The rows of a group lie close to one hidden flat surface of 9 dimensions, which passes through zero. Surfaces can cross.
Some rows, each with its group after it:
[ 21  10   3   6 -11  -2  31 -38  24   4 -22 -27   4  10 -11  -5 -11  32
  15 -20] | Res
[  0 -35 -37  14   5 -44  17  11   4  25   1   8  -4  -1  -7   9 -36 -15
 -14   5] | reku
[ -8  24  25  -8  -4  23 -33  11  -9 -20  -4  13  -7 -10 -16   6  10  -3
   9   9] | Laki
[ 25 -16   9 -10   5  14  15  43  -9  -7  22  31   3 -10  12  -9  11   9
  13 -11] | Laki
[ 12  12  19   8   7   1  -3 -16  -3   7 -32  -5  19  19   1 -20   4  43
  15  -9] | reku
[ 16  20  16   4 -10   6  16 -29 -14  23 -13  -3  11  24 -29  10 -20  31
  -5  -9] | godo
[ -6   1 -26  27 -31 -20  24  22  11  -9  20  49 -38 -29  21 -13  18 -15
  -9  31] | Dafev
[ 22  16  17  -3  -8  16 -34   5 -21  -5  -6  14 -11   4 -17  14 -11   3
  14 -24] | Dafev
[  0 -19  16 -24  -5   3 -21 -20 -17 -10   1 -26  -6  17  46 -20   6  -4
  23 -23] | Gomuv
[ 11   5 -35  22  15 -12  21 -26  30  19 -11 -10  16  11   0 -21   2  27
 -19 -10] | Laki
[ 17  -5 -14   5  18  17  16  11  -4  40 -10  13  37  16 -32 -24  -3  17
   2  32] | Res
[-23 -11 -16 -17 -12 -29 -47 -34 -12  -6   4 -20 -23   5  23 -12 -26 -15
 -37 -28] | Laki
[  5   4 -22   4  40  22  11 -13  37   6  -1 -13  29  13 -22   8  14  10
  10   3] | reku
[ 18  14 -20  17  27   2 -43  18  11  -1 -21   1   6  -9 -29  11 -13  -6
  -7 -29] | Res
[-17  28  53  10 -12   9   7  14 -49  10 -10   7  11  10 -12  35   8  -4
  -1  28] | reku
[ -6 -17 -17  12   5 -30   3   8   6  10  -9  32   0   1  -8 -17 -13  19
  -4  22] | Laki
[ -3  13 -11   0   8   5 -55 -35  -6 -12   8  11 -22  21  19  16   5   1
   3 -27] | Res
[ -3 -23 -19   5  -7 -15   1  18   5  -3   1 -28 -13 -19  34  -6   2 -48
   4  -2] | godo
[ -5  -3  12 -12 -30 -15  29 -33  -6   6   7  -9 -14   8 -12  20 -29   7
  -5  -5] | Gomuv
[ 25  -2  -5  23 -21  -2  28  18 -18  13   8  -3 -16  -3  29  15   7 -32
  14 -11] | godo
[ -2   3 -13   9  11  -1   7 -17  17   9 -14 -14  13   9 -10  -3   1   9
   2  10] | reku
[ -6  -2  -3  -2   5   5 -52  49 -18 -21  21  61 -26 -23   0   6   8 -19
  -2   5] | godo
[ 14  18 -37  16  -6  -5 -15  -2  17   4   3  23 -13 -15 -25 -13 -14   9
 -36 -16] | Gomuv
[  9   4   5   1   4  24  29  -4  12   2   5 -29  10   2   1  17  15 -18
  20   1] | Laki
[-12   8   5   0  14   2  -3  10  14  -2 -22  -2  22  -8 -26 -19   3  17
 -11  24] | Laki
[  4 -24 -20  -9  21 -10  24 -10  10  19  12  -9  18  17 -12  13 -22   4
  -5  -8] | reku
[  8  -6 -33   2  19  -7  31 -19  43   5   3 -16  20   0  -8 -18  -3  27
 -21 -12] | Gomuv
[ 29  28  19   5 -25  13 -20   6  15 -19 -40 -27 -21 -31 -48  13 -27 -11
  23 -23] | Dafev
[  9 -17 -17   2   7  21  15   0  11  12   9   8   1  10  -6  10   9 -25
  45  33] | godo
[-22  15  -7  11   4   2  10  17  -6   9   8  -1  15 -11  -6   3  14 -17
 -41  25] | Dafev
[ -1   7  10  10  32  12  -4  41  -5  -3  -2   7  17  -9 -24  45   6 -19
  10   6] | reku
[  0  -5 -12   6 -20 -23  14 -24  -7  21  -6   5  -5  13   9 -24 -13  16
 -16   6] | reku
[ 12 -16 -36   5 -10   5   0 -31   6  17  12   5 -16  21  31 -30   9  -9
  16   8] | Gomuv
[-24   6 -18  -8  22  22 -46  -4   7   1   3  17   1   5 -33   9   4 -20
   1  39] | godo
[-16   5 -10  -9  32  -1  -8  31  25 -12   9  42  14 -23 -66  17 -15  24
 -32  17] | Dafev
[-19   7   6  -9  13  -5 -15   9  10  -7 -20 -38  19 -19 -19  -8  -9  -8
 -30   2] | Gomuv
[  8   4  34 -22   6  11 -41  50 -41 -11   0   6  16 -14   8 -20   0  10
 -26 -32] | Gomuv
[-10 -14 -32   2   0  -9  11 -26  45  -8   0  -2 -15  -4  -3  -8   1  -6
  18  22] | godo
[  9  -5  -1 -14  -4   7 -14 -11 -15  28 -24 -58  21   7 -21 -15 -33 -20
 -15 -14] | Res
[ -4  -3   4  -2  23  -4 -19 -16  25 -31 -11 -29  -2   0  33   5  17   3
  24 -32] | Gomuv
[ 22  17   3  31 -12  -1   6  32 -11  -4   1  27 -15 -16  10  16  11  -9
   3 -11] | Dafev
[-14  23  22  -9  17  13 -13  -6  -7   1 -15 -36  32   5 -11   0   5  12
 -31 -11] | Gomuv
[-30 -19 -24  -3  21 -11 -18  -7  26 -19  11   0  -9  -4  20   7  15 -24
  11  17] | Res
[ 10   9   4  17  10  21  15  11 -21  14  20  30  10  21  28   9  37   2
  11   7] | Gomuv
[ -5  29 -17  37 -13   6  22 -26  12  17  -9  -7  -6   5  -9  18  18 -20
   0  33] | Res
[ -3   8   5  -3  -9 -18  22   3  -2   6  -2   1  14  -9 -19 -12 -18  31
 -45  -5] | godo
[ 20   8   7  -1   6  24  -8  18   9 -16   3  27   0  -6  -6  -8  16  19
  24  -4] | Laki
[  0   8 -17  14  14  -8   4   8   9   3   5  16   5  -2  -5   8   2   8
 -21  -6] | Dafev
[ -2  -6  14 -14  -2 -10 -22   2  -7 -19  -3  -8  -6  -6  22 -10  -5   7
  -4 -29] | godo
[ -7  22  -4  -1  -5   8   6 -36   5   9   1  -5   4  15 -22   4  -3  16
 -22   6] | godo
[  8  -3 -14  12  21   6   6  22  -6  17   9  19  18   7   7  -5  13   4
  -8   5] | Res
[ 16 -23  -3  -8 -14 -17 -18  32  -7 -18   7  22 -25 -24  23 -23 -11  -4
   2 -26] | reku
[-23   2   3  -4  62  17  -3 -11   3  15   0  -1  49  36 -26  34  13  17
   4  23] | Dafev
[ -4   4  -4  -2  -5  19  20   6  -7   2  28 -24  -1  -4  21  21  19 -44
 -10  -3] | Laki
[ 13  10  11 -24  20   9 -47   2  -9 -10   3  27   5   4 -46  15 -33  36
 -13 -44] | Dafev
[ -9  -4  11 -12   3  12  -1  16 -20  -6  19 -23   8  -5  38  -4  21 -27
 -17 -12] | godo
[-15 -21  11 -38  -8 -13  14 -53   9   1  -8 -52  12  19  11 -29 -19  26
  -5 -11] | Laki
[ 11  -1 -21   0  -4  24 -56 -28 -20  23  -2  24 -17  31  -9 -10  -7 -15
  27  15] | Dafev
[-29  23  13 -10 -18   1  11 -51   4  -3   4  -4  -2  13  -5 -10   9  29
 -20  23] | Res
[ -5 -13   7 -10 -14  -2  -7   6  11 -21  -3   3 -23 -15   3   1  -2 -20
  37  19] | reku
[-18   0   2  12  -8 -17  -7  34   5 -10 -11  11 -16 -33 -26  19 -12 -32
  -1  30] | Gomuv
[  4  34   6  30 -20   9  12  23 -11  10  -8  17  -6 -18 -29  20   4 -18
 -14  25] | Res
[-13   1  -1   6  18  -4  -9  44   6 -12  -5 -17  12 -30  -3   7   7 -31
 -17   3] | reku
[  0  16 -17  12  24 -13  -2 -40  24   0  -6 -13  11  18  -6  19  -6  33
 -20 -36] | Dafev
[ 29  -5 -27  33  19  -6   1  11  24   7 -19   7  -4  -1 -14  22  -9 -11
  37  -8] | Laki
[ 18  28  20  11 -28   2  39  -9  -1   9 -21 -23   6  -7 -25   0 -12  18
 -13  -8] | Res

New rows. What belongs after each?
[  2 -20 -38  -1  21  -8 -20  20  22  -6   7   0   2 -16  12 -24   0 -13
 -14 -14] | Laki
[ -7   0   7  -8  50   6  -6  38  10 -19   3 -36  46 -13  42 -24  40   9
 -32 -37] | Gomuv
[-12  10   7   9 -11  -4  10  12  -1 -12   9  19 -14 -16   2  13  12  -9
  -5  17] | Res
[  4 -18 -24 -16 -29 -11 -24  -7   7 -13  19  47 -42 -13  -3 -31 -22   8
  -1   4] | Dafev
[-28   2   2   1  -5  -3  -3 -24   6  12 -24 -37   6   5 -24   4 -10 -25
   7  46] | Gomuv
[ -8  20  19 -11 -30  13 -39   3 -34  12 -22 -21  -8 -10 -44   6 -33 -32
 -23  14] | Res
[-12 -20   8 -31  22  16  30  36  -7   2  37 -17  29  -9  -7  16   2 -22
 -21   6] | reku
[  3  38  -9  27  16  34   0 -15  22   3  -8  15  11  12 -18   9  34  12
  14  25] | reku
[ 12  28  17   8  -1  -5  -5  22   8 -20 -14  15   0 -26 -32   8 -11  33
 -20 -29] | Res
[-21   0  14   1  -2  12  12  -8 -14   5   7  -3   6  14  19   8  26 -17
  15  37] | Dafev
[-16  11  -9  -4 -21   3 -12 -25  14 -12   1 -23 -18  -9  12 -18  10 -16
 -12   6] | reku
[-15  -8  14 -17 -23  10 -10  -3 -14   7  -6  16 -10   1 -32  -6 -15 -11
  20  55] | Res
[  7 -19 -37  33  35 -29   9  53  16  19 -23  -8  25 -21 -15   5 -15 -27
 -13   6] | Laki
[ -2 -14  17 -27  -5   0  12 -12  -5  -6  10 -36   7   6  31 -17   2   5
  -7 -27] | godo
[ -4  26  19 -10 -15  48  22  -7   3  -6  19  16   8   1  11 -39  52  22
  -1  35] | reku
[ 42  48   4  34   4  13   5  -1 -13  13  -4  39  11  14 -12   9  10  56
 -21 -47] | Res
[-19  30  -4  17  -1  13 -40 -49   2  -1 -20 -32 -10  19  13  10  20 -25
   9  10] | Gomuv
[-32   9 -16 -19 -15  -3 -15 -27  19  -6   3 -11  -9 -14 -29 -16 -14  -4
 -39  25] | Dafev
[ 35 -34 -42  -7  12   1   1 -36  50   4  -9  16  -8  18 -11 -37 -16  37
  55  -5] | Gomuv
[  0  -8  30 -18  -3  -9  18   9  -5 -21  11   6  -1  -7  13   9  -1  24
   4 -21] | Dafev
[ -3 -16   6 -49 -15   3  -5 -44  -1   1  14 -15  -3  16 -17 -19 -34  27
  -9 -19] | godo
[  1  15 -23   8   1  -9 -38 -36  38 -20 -21 -16 -22  -8 -13  -3 -12   6
  -1 -25] | Gomuv
[ 14 -29  -3 -12   3   6   8  -2   6   6  -1 -11   1   9   1  -4 -11  -9
  44   6] | godo
[ 13 -17 -15  -3   1 -12 -20   7  25 -20  -8  14 -20 -16  -3  -9 -14   4
  24 -16] | Gomuv
[ 13   6  11  -1  -8  -5  31 -20  10  -3  -3 -12   4   6  11  -6   2  31
  -1 -25] | Res
[-27  -2  47 -11 -18 -11  21  -7 -17  -4 -16 -19  -4   1 -26  48 -19 -17
  27  34] | Gomuv
[  2 -14  11 -20  24   0 -19  -1  13 -18  -9 -36   9  -1  -7  19 -16  -6
  20 -33] | reku
[ 13  10  -7  15  -5  -9  13  12  14  -6   7  33 -16 -16 -29  24 -13  15
  -5  -8] | Gomuv
[ 11   8  23  -6   6   8  -8  14 -25   0   8   9   7   5   0  19  -2   8
  -6 -26] | reku
[ -1 -25 -35  14   4 -20  -5  22   0   5  19  27 -22  -9  17  12  -3 -35
   2   6] | Laki
[ -2 -24   1  -9  19   4  31  25   9   6   5   2  25  -3  -9  -3   3   4
  15  23] | reku
[  2  -9  -4 -11 -12 -15  -4   6   2  -6   2  15 -11 -11  -9 -10 -20  11
 -12  -8] | godo
[-10 -10   1  -7 -17  -9  27   1  -1  19  -6   1   1  -6 -44   4 -31  -8
  -3  42] | Gomuv
[  5  -1 -17   6 -23   6  30 -15 -10  27  11 -34  -4   6   8   8  -6 -39
 -14   4] | godo
[ -4 -41 -30 -11  27   1 -43   3   3   8   1 -21  -1  11  13  -3 -10 -46
  30   3] | Res
[  6   3   0  -3   9   3  14  -3  25   7 -25  13  20  -1 -52 -18 -16  43
  11  24] | Res
[ 27  11 -15   8  41   4 -85  45  -6 -16 -11  34  -2 -16 -26  17 -17   1
 -10 -55] | Res
[-18  -8  -3 -18  13  -5 -10   0  15  -4 -11 -25  17  -8 -18 -15 -13   1
 -18   6] | Res
[  2  10  -4 -12 -15  26   3 -31 -13  19  18 -11  -1  24 -13  13  -5 -14
  -5   6] | godo
[ -5  28  22  31  16 -22 -55  42 -18 -17 -45 -20   2 -29  -3  31  -6 -26
 -19 -30] | reku
[-13 -15  51 -30  16 -12  39  33 -11 -18   8 -27  32 -13   9  18  -4  18
 -14 -24] | Gomuv
[ 19  -4 -17   1  -4 -22  37 -38  40 -17  15   7 -21   2   3  19 -15  38
   5 -47] | Gomuv
[ 28 -42 -31 -20  44  -6   1  14  32  -1  11  -6  17   3  -7   2 -24  14
  17 -46] | reku
[  6  10   3   5 -21   5   4  17 -42  27  11 -16   3  -1   2  11 -12 -35
 -37 -10] | godo
[  4  -3  10  -6  26   4   8  39 -28  11  22   5  25   2 -10  35  -9  -6
 -28 -21] | reku
[  9 -31   8  10 -17 -58 -17  58 -29  -5 -28  12 -12 -33  31 -37 -31  -2
 -17 -25] | reku
[  3 -20 -30   6  12   9 -23  38  -6  10   5  10   9  -9  33 -47  25 -28
  -4  18] | Gomuv
[ -4   1  31 -15   1   8  -1  -3 -25  -6  11   2   5  13  18  11   8  12
   2 -16] | Dafev
[ -3  12  34 -10  -3   9  -6   8 -32  -5   9   1   4   7  12  16   8   4
  -7 -14] | Dafev
[ 20   2 -16  11  14  18  14   0  25   0   1 -22   7  -1   0  14  14 -19
  24 -10] | Laki
[  6  23  -3  19  -6   4 -29  -5 -11   6 -10  28 -15   5 -24  20 -10  -1
  -1   2] | godo
[ 44 -15  -9   8  11   6  19  -2   7  16  -8  12  10  19  -2 -10  -7  29
  42 -21] | Res
[ -6   1 -21  17  -5 -12 -14   2  -8   5  11  19 -19  -2   8  16  -2 -27
 -10   4] | Laki
[ 12   2 -27  33 -11 -23  27  20   3  36 -19  24   2 -14 -61  10 -41  -4
 -20  33] | godo
[  2   4  28  -6   1  16  -9  10 -23  -6  14  20 -13   9 -19  60  -7 -15
  31  -1] | reku
[ 21  -1 -44  13  -5 -18  -4  -5  35 -11  10  26 -28 -18  -4 -11 -11  13
 -11 -30] | Gomuv
[ -1   4  -7  -4  20   6 -45   4  22 -17 -24 -28   5 -14 -18  -7  -6 -10
   4 -17] | Laki
[-30  12 -12   6 -14 -17  19 -55  -3  21   1 -39   4  19  11   2  -5  -7
 -46   9] | Laki
[-25  -1   3  18  -3 -23   7  20 -10   9 -16 -10   2 -12 -12  23 -10 -33
 -12  32] | reku
[ 17  22   0  28   1   8  -8  12  -1   2 -13  39   0  -2  -1 -12  22  24
  12   5] | reku
[  2  -3 -11  12   4  -3  21 -24  12   1  10   1  -4  15  30   3  19   7
  15  -3] | Res
[  7 -18  -2 -11 -17  -7  34   6 -10  17  16  15   3   3 -11  -7 -19   8
  -9  11] | Gomuv
[ -1  -4  15   0 -14  -8  33   8  -4 -11  16   7  -8  -7  28   3  13   5
   1  -9] | Res
[ -1 -19  -1  -7   6   9 -13   1  -1   7 -13  -7   8  10   3 -20   4 -10
  32  26] | Gomuv
[-13 -24  -1 -10   1 -13 -17  10  15 -10 -20 -15  -7 -16  -9 -12 -15 -21
  25  24] | Gomuv
[-15  20  16  -2 -34   2  -3 -29 -12  -2  -4 -22 -18  -1  -2  10  -5 -14
 -12   5] | Res
[ 10 -30   1 -33  -1  24   2  -3 -20  23  15 -17   9  21  -9  -1 -19 -24
  22   7] | godo
[-12  -7   8   9   8  -3  41  -4  -1  28 -14  -6  31  16 -16   0   2  12
   7  46] | reku
[ 22 -18 -13  17  13 -21 -23  28   4  -7  -9  30 -20 -10  -9  26 -21  -7
  32 -20] | reku
[ -1  16  23  -1  -5   4  -7   6 -17  -1  -3   5   2   0 -13  16  -5   6
  -8  -6] | Gomuv
[-14   7  29   7 -16  -1  22  14 -25  11 -13   8  14   2   1 -11  11   8
  -3  39] | reku
[-47 -33  10 -26   1 -24  14  13  -5   5  -4 -34  18 -11  -6  -7 -16 -31
 -16  51] | Laki
[ 12  11  -7  20   1   9  -7  34 -23  19  -1  -2   5  -7  -6  13   0 -33
 -17  -3] | Res
[ -7   0   7 -12 -24  -2  -3 -37  -9  12  -9 -18 -11  14 -15   2 -25  -3
   6  11] | Gomuv
[ 16 -21  19 -20 -13  -3 -15 -10   4 -22  -5  18 -28   2  -5   1 -20  18
  51 -14] | Res
[ -7   3  -9  -7 -37  -9  -4   3 -22   0  25  14 -27 -12  24 -18  -1 -15
 -38  -4] | reku
[-15   3  19  -5  -8  -8  30   8   1  -8   1 -28  10 -16  13   0  10  -4
 -19   1] | Dafev
[13  2 -8 17 -1 -4  0 23 -4  5  2 37 -8 -4  1 -3  4  6  5  5] | reku
[ -7  21  34   1  11  -8  22  11  -2 -22   7  -6  11 -10  -2  44   4  22
 -20 -35] | Gomuv
[-18  12   2 -14   7  23  -6  15 -20  11  23   8  19   2 -19   2   6 -10
 -39  20] | godo
[ 17  21  14  20  19   3  -6  15  10   3 -45 -16  25  -6 -39  10  -9  18
  11  -8] | Laki
[  8  -4  -3   5  -6 -13 -14 -10   1   7 -22  -6  -6   4 -20   3 -26   4
  10  -5] | godo
[ 18 -52   8 -21   3 -24  26  26  -6   6  -2  13  11   1  11 -30 -24  28
  26  -4] | reku
